Every row belongs to one group in each of 2 separate groupings. Each group adds its own fixed numbers to the row, and there is some noise. The rows also spread widely along 2 directions, which tell nothing about the answers.
(in the rows, 128 means zero)
Known rows, each followed by its group in each grouping:
[ 99 170 107  95 157 160 135 137 137 129 149 111  94  50 131 144 140  98
 121  96 122 132 176  90 171] | j559 j882
[125 118 100 103 146 160  72  89 195 130 144  72  96  84 184 164 107 163
  96 128  94  90 166 109 137] | j968 j48
[132 151 134 122 130 168 105 123 164 171 135 112 114  86 133 142 139 128
 119  90 129 117 173  90 173] | j6 j936
[117 154 104  87 144 180  61 102 175 149 108 103  99  85 162 176 102 177
 112 139 118  83 184 124 120] | j559 j950
[134 149 108 120 142 163  89 104 180 157 120 101 116  78 150 145 126 142
 100 112 113 110 176  89 168] | j968 j936
[122 152 107  86 137 178  69  80 174 157 132  90 117  86 164 165 117 187
 108 126 120  83 155 125 155] | j667 j799
[123 145 109 103 130 152 101 101 155 143 158  88  96  69 149 153 129 129
 104  99 104 107 162 108 146] | j480 j48
[121 152 104  91 157 166  67  87 149 146 127 103  87  61 160 176 112 151
  89 107 119  98 168 110 138] | j480 j882
[142 140 141 103 117 185  77 117 162 168 135 106 114 117 143 152 134 144
  94 116 115  93 146 109 140] | j6 j950
[138 171 123  88 151 165 120 132 143 143 159 101 104  82 114 144 159 116
 112 101 137 131 164  70 184] | j803 j799
[129 159  93  67 177 163  89 100 162 138 129 103  89  60 149 180 116 165
 123 123 142 107 193  87 151] | j803 j799
[113 158  95 100 147 169 100 107 174 167  99 109 119  48 147 157 117 159
 134 119 120  99 205 101 144] | j667 j936
[117 158  99 103 170 173 105 107 165 160 103 111 102  45 143 164 107 154
 153 111 141 107 222  84 146] | j6 j936
[117 145 112  93 155 144 146 148 146 137 171  91  89  60 121 143 148  92
 129 104 119 139 184  73 166] | j803 j48
[132 148 128 130 112 169  52  88 180 172 128 104 116  99 156 163 132 161
  82  91 118  97 155 119 158] | j480 j936
[117 164 109  87 150 179  98 122 161 145 120 113 104  72 138 155 120 140
 124 126 117 105 182 109 137] | j559 j950
[118 159 120  86 165 151 122 139 137 138 152 108  90  52 123 150 140 102
 102 105 128 136 174  76 167] | j803 j882
[123 165  86  69 171 182 121 114 140 163  94 111 109  36 135 148 111 141
 138 136 109  99 212 103 128] | j667 j950
[118 159 115  99 143 175  95 127 157 149 122 109 106  78 140 153 127 138
 115 124 116 101 176 111 139] | j559 j950

New rows. What belongs after each?
[109 141  89  87 157 158 125 114 165 144 139  86 103  43 151 157 116 141
 141 119 105 104 191 109 140] | j667 j48
[142 165 140 103 127 179 104 117 148 155 166  96 115 109 137 139 155 132
 116  95 130 111 133  92 189] | j6 j799
[121 160 108  90 135 182  72  90 173 155 130  92 116  81 163 161 120 179
 109 123 120  84 153 123 156] | j667 j799
[125 164  99 113 153 162 102  96 151 164 107 110 101  48 136 155 124 140
 123  97 125 107 209  93 148] | j480 j936
[120 141 117  85 164 154  92 121 155 135 137 108  87  60 138 171 123 136
  93 118 126 120 177  87 151] | j803 j882
[104 157 108 102 135 151 132 136 162 135 170  92 100  70 142 141 143 111
 133 104 115 121 174 102 162] | j559 j48
[118 169  93  85 178 161 113 102 125 144 128 108  88  30 139 155 117 122
 112 103 120 126 189  87 145] | j480 j882
[152 163 139 115 110 171  92 120 140 167 147 105 116 102 125 130 155 107
  75  99 102 109 141 110 156] | j480 j950
[118 147 103  76 172 155 100 119 151 134 129 107  80  44 143 174 122 133
 103 117 128 121 190  80 147] | j803 j882
[115 161  93  92 163 149 140 114 133 144 156  94  91  37 136 148 129 112
 139  98 110 122 199  91 144] | j480 j48
[114 175  82  69 174 179 118  99 148 148 121  98 109  43 142 157 117 158
 146 120 127 100 193 100 154] | j667 j799
[126 164 115  90 138 177 124 130 140 164 123 107 123  70 121 121 142 119
 115 122 101 109 173 106 148] | j667 j950
[122 161 127 104 123 176  65 101 180 142 155  97 111 116 158 161 139 170
  96 108 132  94 131 121 174] | j559 j799
[108 144  95  88 147 157 135 123 157 144 146  88 108  52 146 150 127 128
 139 114 107 107 186 102 147] | j667 j48
[108 144 128 116 117 153 107 132 174 135 176  88 106  94 150 148 150 124
 111 101 110 113 150 110 166] | j559 j48
[126 159 109  81 150 180 122 121 143 168 112 105 118  63 131 136 126 134
 121 123 107 104 190 108 137] | j667 j950
[117 150 135 133 106 166  68 111 196 154 131 106 117 103 150 159 135 161
  99 102 123 100 155 118 169] | j559 j936
[129 134 127 115 130 164  79 112 169 141 155  97 105 103 149 134 141 122
  57 108  93 109 127 103 173] | j968 j882
[146 162 116  99 135 172  99 109 136 162 127 106 108  79 131 141 137 118
  97 108 111 108 170 102 141] | j480 j950
[116 150 140 134  99 164  61 115 196 155 137 103 117 112 154 157 138 157
  88  98 125  97 150 117 169] | j559 j936
[122 165 116  94 132 183 101 109 156 159 149  98 118  86 138 137 143 148
 113 106 121 101 142 110 176] | j667 j799
[132 146 116  90 129 182  87 116 161 170 116 102 121  85 147 143 128 150
 103 131 105  85 162 121 135] | j667 j950
[130 151 100 113 155 161  94 101 183 154 114 107 106  67 156 146 121 146
 110 114 109 109 191  87 161] | j968 j936
[121 158  90  75 165 181 109 116 146 162  97 104 111  48 141 148 107 149
 133 140 107  99 204 112 125] | j667 j950
[100 151 105 104 144 154 130 131 163 131 164  87  94  67 145 154 133 116
 134 103 117 120 172 101 156] | j559 j48
[125 158 111 102 161 156 112 130 160 154 114 112 103  46 124 159 129 130
 130 106 138 124 216  74 160] | j803 j936
[106 142  99  81 158 171  81  97 164 146 115  97  97  49 164 169 104 163
 101 130 113  95 177 116 135] | j667 j882
[124 132 104  96 158 168  63  87 176 135 132  96  92  78 175 163 110 155
  72 124  98  96 155 106 148] | j968 j882
[124 162 123 104 147 150 129 141 155 160 130 111 108  61 115 146 150 108
 119  98 135 140 199  71 173] | j803 j936
[134 179 100  87 154 168 100  92 134 152 149  98 101  66 139 153 132 138
 119  96 129 111 173  96 159] | j480 j799
[111 170 121 127 123 165 110 128 174 153 134 108 116  77 130 148 141 127
 121  92 127 122 176 101 174] | j559 j936
